Each new row is followed by its nearest point in the smallest flat space through zero that holds the last named rows.
In the rows, 100 means zero.

z_650:
[[121, 105, 129, 75, 125, 141, 61, 98, 80, 81, 133, 147, 80, 112],
[118, 120, 53, 46, 104, 63, 54, 118, 18, 37, 141, 131, 122, 129],
[89, 82, 97, 97, 105, 74, 59, 110, 84, 93, 127, 165, 79, 98],
[109, 95, 76, 54, 78, 91, 71, 61, 102, 59, 87, 158, 83, 136],
[109, 101, 101, 55, 109, 121, 34, 77, 77, 102, 115, 126, 101, 128]]
New rows:
[127, 100, 56, 129, 80, 105, 126, 97, 70, 77, 106, 102, 105, 117] | [109, 111, 82, 95, 93, 85, 123, 108, 88, 67, 99, 96, 107, 104]
[80, 79, 127, 102, 87, 120, 91, 72, 81, 95, 113, 82, 90, 88] | [101, 99, 112, 99, 106, 115, 90, 96, 104, 112, 102, 98, 98, 100]
[136, 96, 83, 54, 95, 64, 143, 116, 100, 91, 73, 107, 110, 90] | [106, 108, 76, 94, 84, 80, 127, 99, 97, 68, 88, 96, 106, 107]
[84, 81, 87, 84, 108, 102, 76, 42, 139, 72, 118, 47, 95, 89] | [100, 100, 94, 85, 90, 109, 93, 75, 112, 112, 80, 84, 107, 114]
[123, 99, 117, 103, 108, 170, 78, 93, 79, 110, 79, 102, 116, 132] | [118, 111, 124, 77, 115, 151, 80, 82, 99, 108, 103, 88, 102, 115]

z_46:
[[102, 148, 115, 91, 81, 111, 107, 96, 102, 125, 114, 121, 115, 95],
[110, 112, 103, 106, 108, 103, 64, 104, 75, 90, 91, 118, 143, 91],
[83, 91, 145, 133, 95, 85, 80, 87, 90, 117, 130, 101, 103, 122],
[99, 71, 86, 72, 100, 98, 107, 110, 84, 90, 102, 104, 93, 112],
[45, 84, 63, 72, 109, 88, 96, 84, 86, 106, 99, 128, 90, 54]]
New rows:
[91, 91, 75, 93, 86, 91, 106, 101, 110, 121, 86, 95, 101, 119] | [97, 94, 93, 90, 98, 100, 111, 101, 103, 100, 101, 98, 89, 101]
[102, 60, 99, 79, 95, 98, 78, 93, 88, 113, 84, 157, 111, 129] | [93, 77, 100, 76, 99, 95, 86, 107, 66, 95, 112, 120, 114, 112]
[95, 110, 86, 102, 98, 100, 105, 115, 111, 93, 149, 80, 106, 129] | [107, 97, 113, 98, 92, 101, 110, 103, 102, 105, 111, 95, 93, 120]
[75, 91, 105, 106, 108, 88, 96, 102, 93, 80, 71, 98, 82, 132] | [97, 74, 100, 107, 107, 93, 96, 101, 97, 91, 99, 90, 91, 108]
[124, 82, 120, 107, 92, 103, 107, 69, 100, 92, 112, 123, 157, 68] | [103, 114, 107, 106, 102, 102, 79, 99, 86, 100, 99, 114, 126, 94]

z_908:
[[93, 105, 103, 118, 160, 91, 117, 102, 127, 129, 171, 117, 107, 73],
[118, 26, 103, 105, 93, 98, 97, 93, 106, 88, 95, 60, 80, 81],
[126, 93, 118, 112, 100, 104, 80, 140, 72, 83, 112, 87, 106, 56],
[124, 60, 128, 52, 130, 88, 94, 102, 128, 124, 168, 75, 93, 63],
[79, 44, 73, 84, 110, 103, 78, 154, 102, 108, 74, 88, 107, 59]]
New rows:
[108, 111, 115, 76, 87, 84, 130, 132, 71, 112, 81, 75, 133, 90] | [106, 110, 107, 79, 88, 103, 84, 123, 86, 96, 91, 98, 107, 90]
[83, 140, 135, 133, 72, 73, 79, 86, 127, 78, 131, 131, 137, 116] | [107, 149, 113, 117, 103, 100, 110, 86, 92, 97, 118, 119, 105, 114]
[64, 100, 63, 78, 80, 82, 63, 130, 65, 103, 77, 82, 71, 90] | [86, 89, 83, 77, 84, 106, 80, 134, 89, 98, 60, 98, 108, 92]
[104, 114, 95, 63, 85, 89, 87, 117, 115, 97, 76, 136, 129, 114] | [86, 124, 93, 63, 88, 102, 88, 114, 98, 109, 80, 112, 110, 111]
[83, 112, 85, 65, 75, 89, 75, 79, 67, 134, 73, 73, 121, 120] | [92, 109, 95, 59, 75, 102, 90, 100, 99, 102, 69, 101, 102, 121]

z_737:
[[102, 118, 77, 82, 95, 82, 101, 116, 101, 75, 104, 115, 113, 118],
[120, 86, 78, 97, 130, 68, 100, 122, 114, 76, 98, 84, 106, 81],
[119, 136, 130, 102, 64, 91, 81, 58, 90, 84, 150, 84, 112, 95],
[72, 53, 106, 64, 106, 129, 111, 108, 81, 94, 115, 96, 136, 95],
[101, 127, 118, 92, 129, 97, 138, 78, 87, 112, 97, 84, 71, 94]]
New rows:
[104, 157, 124, 82, 102, 88, 112, 105, 95, 93, 87, 97, 76, 85] | [109, 142, 105, 96, 109, 84, 121, 85, 94, 98, 101, 97, 79, 107]
[107, 78, 91, 100, 108, 71, 68, 133, 88, 100, 110, 97, 89, 86] | [112, 81, 87, 108, 107, 86, 86, 116, 113, 89, 98, 94, 108, 88]
[157, 115, 93, 110, 96, 43, 75, 108, 114, 105, 115, 117, 74, 103] | [135, 131, 85, 126, 95, 59, 79, 103, 122, 84, 100, 97, 87, 96]
[107, 110, 120, 141, 96, 92, 84, 93, 93, 67, 86, 96, 60, 99] | [117, 118, 105, 126, 96, 88, 89, 90, 111, 108, 95, 95, 80, 94]
[116, 84, 119, 99, 101, 127, 124, 91, 99, 81, 66, 103, 108, 99] | [91, 88, 104, 96, 108, 111, 109, 100, 96, 109, 95, 98, 98, 97]
[103, 66, 140, 113, 43, 99, 89, 99, 80, 111, 76, 104, 89, 109] | [91, 87, 115, 120, 72, 125, 78, 90, 101, 121, 99, 108, 101, 102]

z_341:
[[83, 65, 75, 126, 104, 105, 86, 121, 119, 103, 111, 50, 60, 109],
[66, 96, 74, 134, 123, 94, 117, 109, 121, 89, 106, 93, 133, 100],
[78, 142, 119, 86, 112, 103, 104, 176, 89, 102, 124, 116, 84, 78],
[107, 123, 167, 109, 115, 118, 136, 105, 120, 150, 101, 91, 117, 130],
[118, 103, 109, 111, 74, 71, 69, 87, 100, 80, 117, 62, 114, 83]]
New rows:
[156, 101, 89, 116, 92, 43, 97, 102, 84, 125, 75, 87, 98, 70] | [119, 101, 108, 96, 80, 86, 81, 84, 93, 90, 104, 87, 103, 91]
[90, 99, 121, 95, 96, 90, 118, 101, 118, 117, 117, 137, 100, 97] | [98, 114, 114, 95, 108, 106, 114, 106, 99, 110, 98, 116, 108, 103]
[111, 101, 109, 109, 101, 134, 83, 88, 104, 93, 73, 111, 92, 109] | [108, 92, 101, 92, 99, 108, 103, 86, 98, 108, 90, 107, 92, 109]

z_956:
[[85, 99, 111, 96, 120, 103, 75, 87, 154, 105, 64, 95, 106, 68],
[110, 141, 77, 115, 126, 109, 120, 121, 91, 116, 40, 80, 70, 43],
[86, 100, 113, 91, 85, 73, 113, 81, 90, 78, 99, 68, 63, 84],
[83, 103, 112, 100, 89, 83, 79, 145, 105, 82, 85, 98, 121, 81],
[110, 102, 105, 91, 66, 98, 94, 134, 130, 105, 101, 83, 81, 137]]
New rows:
[80, 124, 102, 72, 86, 78, 125, 114, 121, 117, 106, 84, 120, 71] | [91, 104, 106, 98, 95, 90, 94, 113, 107, 92, 86, 90, 96, 85]
[87, 88, 89, 79, 67, 66, 77, 83, 110, 62, 139, 118, 126, 98] | [78, 74, 124, 90, 84, 78, 82, 91, 98, 73, 130, 106, 123, 111]
[94, 132, 119, 90, 131, 80, 79, 86, 96, 121, 108, 133, 68, 137] | [107, 96, 97, 98, 102, 108, 104, 84, 106, 108, 108, 103, 95, 114]
[103, 132, 98, 119, 120, 102, 119, 91, 120, 67, 125, 62, 88, 137] | [107, 99, 100, 95, 88, 99, 110, 90, 103, 103, 108, 87, 76, 117]

z_315:
[[31, 77, 102, 54, 93, 144, 119, 101, 123, 68, 100, 64, 115, 99],
[102, 128, 97, 114, 42, 182, 58, 63, 117, 86, 98, 101, 79, 105],
[72, 110, 113, 125, 146, 110, 91, 92, 89, 88, 95, 118, 75, 129],
[44, 56, 59, 91, 69, 70, 88, 86, 115, 94, 125, 95, 93, 127],
[37, 96, 62, 38, 109, 141, 100, 83, 123, 85, 81, 100, 59, 86]]
New rows:
[120, 115, 103, 141, 82, 100, 103, 95, 110, 124, 109, 100, 101, 92] | [130, 109, 106, 123, 81, 98, 88, 96, 95, 108, 105, 105, 105, 102]
[136, 88, 90, 126, 120, 117, 76, 83, 98, 136, 100, 84, 107, 90] | [128, 113, 104, 115, 94, 100, 92, 98, 95, 108, 98, 109, 98, 97]
[63, 91, 52, 91, 101, 132, 101, 108, 84, 113, 81, 98, 81, 93] | [72, 98, 77, 74, 103, 114, 96, 89, 110, 96, 92, 105, 76, 95]

z_699:
[[83, 51, 91, 66, 85, 182, 178, 84, 83, 66, 82, 109, 58, 114],
[118, 18, 99, 64, 104, 156, 182, 90, 100, 95, 98, 157, 92, 125],
[139, 116, 98, 136, 60, 136, 168, 87, 90, 95, 115, 125, 110, 137],
[94, 22, 104, 126, 104, 104, 174, 113, 88, 130, 69, 154, 83, 160],
[74, 50, 85, 114, 97, 152, 144, 135, 138, 98, 64, 143, 56, 158]]
New rows:
[116, 81, 132, 107, 144, 119, 89, 76, 118, 102, 68, 70, 96, 74] | [90, 88, 101, 79, 112, 97, 89, 98, 98, 97, 97, 93, 96, 85]
[81, 113, 120, 82, 82, 101, 118, 148, 129, 94, 140, 92, 75, 91] | [96, 109, 93, 96, 97, 119, 91, 108, 120, 89, 100, 100, 92, 101]
[105, 77, 105, 93, 64, 113, 77, 94, 115, 89, 42, 92, 60, 90] | [72, 92, 93, 93, 102, 118, 97, 109, 106, 89, 82, 90, 74, 102]

z_974:
[[87, 132, 137, 73, 104, 96, 106, 118, 125, 134, 67, 130, 85, 95],
[103, 55, 117, 88, 137, 119, 126, 83, 116, 90, 98, 84, 141, 76],
[89, 96, 109, 103, 149, 110, 81, 81, 154, 98, 66, 106, 71, 91],
[55, 134, 83, 98, 138, 106, 114, 105, 78, 146, 86, 115, 123, 66],
[106, 103, 95, 100, 111, 109, 81, 72, 146, 122, 118, 86, 79, 114]]
New rows:
[81, 72, 129, 118, 105, 73, 120, 78, 70, 99, 64, 111, 89, 84] | [92, 92, 109, 101, 113, 98, 108, 113, 88, 80, 72, 112, 106, 85]
[117, 132, 73, 60, 79, 127, 113, 104, 85, 140, 114, 84, 93, 107] | [98, 125, 95, 89, 78, 99, 105, 100, 94, 142, 129, 97, 108, 109]
[71, 128, 120, 125, 134, 80, 111, 129, 84, 87, 118, 66, 94, 132] | [93, 109, 88, 108, 100, 97, 96, 104, 87, 100, 98, 103, 97, 98]
[62, 130, 88, 108, 67, 139, 90, 96, 89, 101, 115, 95, 76, 73] | [88, 124, 79, 110, 96, 96, 90, 101, 86, 116, 107, 103, 91, 102]
[67, 129, 131, 97, 111, 128, 73, 80, 83, 62, 71, 92, 86, 86] | [88, 103, 100, 109, 120, 98, 92, 106, 101, 84, 69, 113, 86, 90]
[122, 78, 105, 113, 75, 92, 114, 95, 90, 113, 116, 126, 124, 74] | [107, 91, 106, 92, 87, 100, 116, 106, 84, 100, 112, 95, 122, 98]

z_144:
[[155, 64, 120, 109, 88, 62, 146, 119, 98, 62, 55, 91, 55, 86],
[46, 71, 77, 82, 131, 83, 138, 182, 38, 99, 61, 108, 93, 142],
[107, 88, 127, 58, 118, 58, 142, 112, 70, 62, 58, 122, 145, 85],
[103, 87, 147, 55, 56, 76, 106, 99, 39, 25, 55, 117, 125, 119],
[100, 130, 136, 83, 117, 84, 161, 127, 68, 44, 54, 93, 86, 93]]
New rows:
[103, 119, 90, 99, 81, 74, 105, 115, 41, 117, 154, 91, 142, 137] | [71, 97, 94, 85, 96, 106, 83, 105, 78, 104, 104, 111, 123, 119]
[65, 132, 82, 90, 115, 163, 102, 129, 93, 66, 89, 104, 101, 122] | [55, 140, 102, 96, 109, 126, 104, 118, 74, 91, 101, 92, 93, 122]
[142, 101, 109, 88, 49, 54, 128, 110, 82, 114, 85, 108, 107, 87] | [130, 72, 114, 92, 87, 74, 112, 97, 97, 80, 79, 106, 102, 91]
[101, 116, 101, 91, 96, 102, 89, 85, 71, 130, 130, 107, 114, 57] | [95, 112, 100, 94, 106, 105, 89, 83, 110, 110, 114, 106, 124, 91]
[111, 101, 159, 107, 74, 100, 51, 110, 109, 84, 91, 121, 99, 79] | [118, 100, 119, 95, 69, 101, 84, 75, 99, 78, 99, 101, 103, 99]
[76, 93, 94, 90, 102, 99, 77, 110, 122, 133, 101, 79, 99, 89] | [91, 96, 83, 107, 109, 106, 90, 102, 109, 124, 114, 101, 103, 102]

z_950:
[[97, 109, 84, 87, 109, 98, 87, 99, 98, 116, 58, 146, 96, 68],
[110, 143, 73, 58, 113, 150, 78, 93, 114, 143, 112, 94, 76, 108],
[81, 87, 76, 97, 117, 106, 72, 51, 122, 101, 108, 117, 96, 90],
[97, 107, 76, 103, 95, 107, 156, 95, 142, 127, 116, 74, 102, 53],
[117, 77, 110, 157, 92, 80, 75, 111, 85, 123, 109, 105, 88, 82]]
New rows:
[98, 115, 75, 97, 110, 99, 89, 105, 69, 107, 65, 105, 76, 65] | [105, 110, 92, 95, 103, 101, 90, 109, 94, 120, 73, 128, 93, 78]
[139, 82, 90, 116, 65, 106, 132, 125, 110, 139, 88, 101, 137, 105] | [114, 106, 105, 116, 88, 94, 128, 129, 98, 118, 98, 88, 99, 79]
[117, 131, 73, 93, 105, 117, 64, 126, 119, 103, 124, 73, 88, 125] | [113, 121, 97, 87, 102, 129, 81, 103, 99, 121, 124, 79, 84, 125]
[128, 132, 68, 125, 134, 136, 120, 138, 127, 108, 86, 97, 124, 103] | [110, 122, 93, 88, 96, 114, 120, 119, 106, 124, 97, 91, 94, 87]
[106, 71, 72, 97, 110, 123, 140, 67, 71, 90, 70, 78, 117, 132] | [88, 98, 102, 84, 101, 99, 115, 91, 106, 76, 101, 93, 111, 112]
[78, 128, 131, 75, 68, 108, 74, 85, 84, 64, 93, 119, 108, 105] | [92, 103, 108, 76, 106, 100, 86, 97, 86, 74, 83, 115, 107, 126]

z_464:
[[80, 111, 119, 128, 36, 154, 102, 125, 112, 108, 69, 82, 93, 111],
[126, 104, 93, 104, 83, 138, 112, 100, 132, 77, 105, 109, 152, 92],
[106, 116, 114, 116, 76, 142, 84, 137, 155, 121, 98, 97, 81, 75],
[94, 78, 116, 100, 132, 111, 149, 68, 77, 126, 56, 114, 109, 106],
[131, 103, 70, 102, 77, 93, 91, 110, 125, 99, 59, 104, 61, 105]]
New rows:
[103, 96, 112, 75, 97, 108, 136, 99, 84, 86, 89, 110, 96, 109] | [99, 93, 100, 100, 102, 103, 117, 87, 88, 100, 83, 103, 109, 109]
[102, 43, 90, 73, 65, 111, 95, 92, 92, 87, 126, 122, 103, 102] | [104, 101, 91, 98, 91, 97, 99, 96, 94, 82, 107, 99, 116, 107]
[109, 104, 93, 88, 96, 80, 113, 146, 82, 111, 90, 90, 96, 97] | [99, 101, 96, 100, 97, 91, 94, 103, 97, 102, 95, 97, 84, 103]
[84, 105, 106, 106, 89, 108, 87, 56, 57, 153, 113, 114, 120, 108] | [73, 93, 120, 102, 109, 102, 114, 89, 70, 108, 103, 95, 110, 108]
[78, 98, 129, 157, 131, 78, 108, 85, 73, 84, 94, 122, 68, 88] | [79, 93, 114, 98, 121, 86, 106, 92, 76, 120, 96, 98, 82, 103]
[109, 100, 66, 84, 109, 43, 75, 133, 104, 119, 46, 99, 98, 99] | [121, 98, 73, 92, 104, 67, 90, 99, 104, 101, 76, 105, 59, 105]

z_215:
[[93, 107, 100, 82, 84, 72, 99, 71, 144, 84, 114, 66, 88, 105],
[82, 96, 114, 87, 73, 106, 73, 113, 103, 82, 98, 98, 73, 90],
[128, 158, 115, 86, 68, 94, 120, 90, 108, 101, 128, 87, 61, 82],
[102, 99, 87, 75, 72, 98, 161, 122, 75, 118, 111, 58, 52, 70],
[114, 77, 119, 87, 105, 112, 118, 108, 147, 71, 119, 68, 94, 105]]
New rows:
[87, 96, 95, 108, 105, 83, 102, 115, 98, 62, 110, 82, 102, 107] | [93, 86, 101, 94, 99, 98, 99, 101, 112, 91, 100, 89, 99, 102]
[103, 102, 102, 90, 67, 88, 132, 107, 57, 85, 150, 114, 141, 106] | [111, 111, 96, 103, 102, 102, 119, 103, 86, 112, 103, 102, 98, 95]
[87, 107, 77, 95, 101, 97, 132, 99, 111, 65, 90, 99, 85, 103] | [98, 94, 96, 92, 96, 94, 112, 98, 108, 99, 104, 83, 93, 98]
[100, 43, 118, 103, 63, 93, 111, 106, 86, 91, 123, 101, 112, 157] | [90, 68, 100, 97, 108, 106, 101, 111, 109, 90, 95, 90, 105, 104]
[103, 67, 112, 120, 104, 86, 69, 125, 95, 43, 111, 135, 109, 76] | [92, 80, 119, 105, 103, 123, 65, 119, 106, 78, 92, 119, 105, 105]
[72, 124, 139, 96, 108, 111, 83, 100, 105, 128, 112, 97, 99, 157] | [102, 111, 108, 104, 100, 99, 81, 92, 109, 93, 101, 111, 106, 105]

z_799:
[[78, 79, 93, 171, 121, 70, 77, 76, 105, 93, 88, 114, 60, 138],
[68, 56, 96, 141, 157, 90, 101, 53, 84, 100, 97, 107, 129, 113],
[60, 18, 91, 131, 143, 61, 60, 42, 107, 113, 77, 98, 99, 153],
[48, 35, 92, 113, 78, 89, 101, 41, 87, 92, 94, 133, 140, 139],
[91, 50, 161, 111, 171, 59, 59, 107, 119, 80, 64, 104, 107, 125]]
New rows:
[93, 74, 96, 110, 91, 125, 83, 77, 105, 146, 110, 103, 81, 75] | [97, 92, 74, 99, 99, 101, 97, 82, 99, 118, 105, 87, 94, 105]
[102, 133, 92, 63, 134, 96, 98, 80, 138, 84, 113, 47, 88, 76] | [122, 111, 92, 78, 129, 105, 94, 111, 105, 122, 103, 67, 93, 82]
[74, 97, 115, 69, 117, 127, 92, 108, 142, 114, 144, 118, 93, 99] | [105, 97, 105, 81, 101, 101, 98, 105, 103, 103, 98, 94, 108, 96]
[83, 87, 92, 91, 115, 98, 96, 124, 115, 93, 109, 76, 99, 58] | [110, 104, 103, 87, 119, 103, 99, 107, 101, 107, 100, 86, 104, 88]
[94, 155, 121, 100, 60, 122, 126, 116, 141, 90, 151, 142, 106, 42] | [113, 152, 110, 99, 59, 126, 135, 131, 88, 77, 116, 123, 108, 72]

z_439:
[[83, 86, 118, 104, 101, 129, 110, 70, 125, 129, 86, 114, 85, 94],
[71, 89, 99, 80, 120, 87, 81, 89, 140, 122, 68, 107, 86, 143],
[78, 104, 127, 130, 139, 65, 101, 77, 94, 129, 57, 102, 61, 118],
[96, 108, 82, 148, 101, 117, 121, 105, 68, 74, 117, 82, 63, 106],
[95, 107, 68, 91, 105, 87, 87, 101, 132, 154, 59, 85, 106, 132]]
New rows:
[97, 100, 102, 145, 117, 98, 61, 92, 101, 102, 86, 125, 100, 90] | [95, 101, 113, 111, 111, 91, 103, 92, 94, 107, 89, 102, 89, 99]
[117, 112, 112, 86, 46, 113, 110, 91, 118, 102, 69, 105, 107, 118] | [102, 97, 93, 88, 90, 114, 99, 97, 118, 118, 96, 102, 113, 96]
[90, 94, 89, 97, 113, 103, 96, 118, 104, 111, 108, 102, 49, 128] | [81, 97, 87, 110, 110, 103, 98, 99, 108, 93, 94, 95, 74, 131]
[94, 102, 88, 98, 140, 91, 101, 112, 120, 101, 91, 57, 152, 113] | [106, 108, 81, 87, 100, 81, 87, 114, 107, 111, 89, 90, 115, 115]
[137, 126, 99, 125, 111, 122, 114, 149, 115, 92, 86, 96, 110, 69] | [120, 111, 88, 112, 87, 105, 109, 108, 83, 106, 107, 88, 113, 81]
[100, 143, 121, 110, 117, 86, 107, 88, 69, 97, 59, 83, 112, 72] | [114, 115, 119, 120, 112, 70, 106, 97, 72, 117, 85, 96, 102, 79]

z_602:
[[70, 68, 45, 128, 86, 121, 75, 127, 152, 96, 64, 73, 152, 154],
[56, 51, 102, 48, 73, 114, 118, 117, 138, 101, 95, 63, 110, 132],
[62, 68, 89, 118, 129, 85, 106, 103, 128, 129, 54, 61, 162, 99],
[40, 82, 108, 140, 116, 120, 73, 111, 155, 105, 67, 47, 122, 139],
[71, 59, 115, 100, 81, 140, 94, 100, 107, 107, 63, 92, 135, 103]]
New rows:
[114, 86, 84, 72, 76, 59, 116, 78, 69, 107, 135, 88, 100, 105] | [116, 98, 85, 61, 95, 74, 126, 103, 92, 102, 119, 106, 95, 92]
[139, 110, 71, 108, 96, 82, 115, 157, 110, 132, 113, 123, 112, 95] | [126, 107, 56, 98, 101, 76, 107, 107, 96, 99, 107, 113, 113, 102]
[93, 95, 99, 96, 97, 108, 137, 101, 100, 102, 94, 101, 95, 71] | [99, 91, 109, 85, 100, 96, 112, 95, 91, 107, 98, 101, 105, 87]

z_267:
[[134, 139, 95, 89, 98, 136, 61, 92, 125, 92, 118, 83, 142, 129],
[109, 145, 106, 116, 80, 98, 68, 75, 109, 116, 132, 65, 79, 143],
[70, 86, 133, 129, 77, 65, 72, 90, 122, 100, 144, 80, 85, 105],
[41, 98, 73, 66, 75, 90, 79, 122, 75, 83, 109, 98, 99, 129],
[131, 131, 121, 114, 79, 120, 96, 113, 72, 115, 146, 85, 122, 112]]
New rows:
[137, 74, 119, 114, 86, 100, 85, 137, 116, 86, 121, 97, 104, 117] | [109, 96, 121, 111, 94, 103, 90, 106, 108, 97, 125, 96, 123, 93]
[127, 99, 83, 127, 127, 106, 103, 75, 127, 63, 101, 127, 75, 126] | [115, 106, 96, 105, 116, 101, 96, 76, 130, 101, 80, 97, 90, 101]
[104, 121, 109, 126, 113, 70, 140, 86, 62, 103, 103, 138, 126, 85] | [115, 93, 112, 112, 102, 101, 131, 112, 73, 113, 101, 110, 97, 79]

z_15:
[[134, 53, 85, 96, 92, 128, 91, 149, 110, 82, 91, 87, 93, 95],
[114, 98, 98, 76, 117, 68, 92, 56, 101, 119, 99, 66, 95, 84],
[91, 69, 124, 111, 27, 102, 60, 116, 110, 111, 109, 128, 90, 104],
[141, 117, 92, 70, 107, 108, 107, 160, 133, 99, 51, 69, 96, 95],
[103, 73, 122, 122, 85, 71, 74, 109, 160, 88, 102, 124, 94, 119]]
New rows:
[41, 135, 73, 78, 71, 107, 92, 138, 99, 95, 125, 104, 100, 105] | [81, 128, 107, 104, 74, 118, 106, 119, 84, 106, 95, 120, 104, 105]
[73, 103, 126, 91, 109, 159, 104, 85, 114, 123, 100, 66, 118, 110] | [97, 112, 97, 95, 100, 108, 107, 100, 85, 105, 98, 97, 102, 96]
[133, 91, 128, 80, 68, 121, 131, 116, 56, 65, 122, 109, 95, 91] | [100, 87, 90, 99, 82, 133, 102, 119, 69, 98, 105, 101, 100, 93]
[95, 139, 126, 44, 123, 64, 78, 62, 73, 98, 99, 87, 127, 89] | [95, 136, 104, 77, 112, 71, 104, 55, 89, 128, 94, 78, 101, 88]
[114, 93, 151, 85, 114, 101, 89, 101, 80, 112, 47, 69, 72, 127] | [115, 109, 101, 79, 95, 92, 95, 106, 108, 113, 82, 80, 96, 92]
[111, 62, 54, 101, 83, 77, 80, 101, 117, 54, 85, 109, 65, 100] | [119, 55, 97, 106, 100, 97, 84, 110, 123, 86, 105, 97, 94, 101]
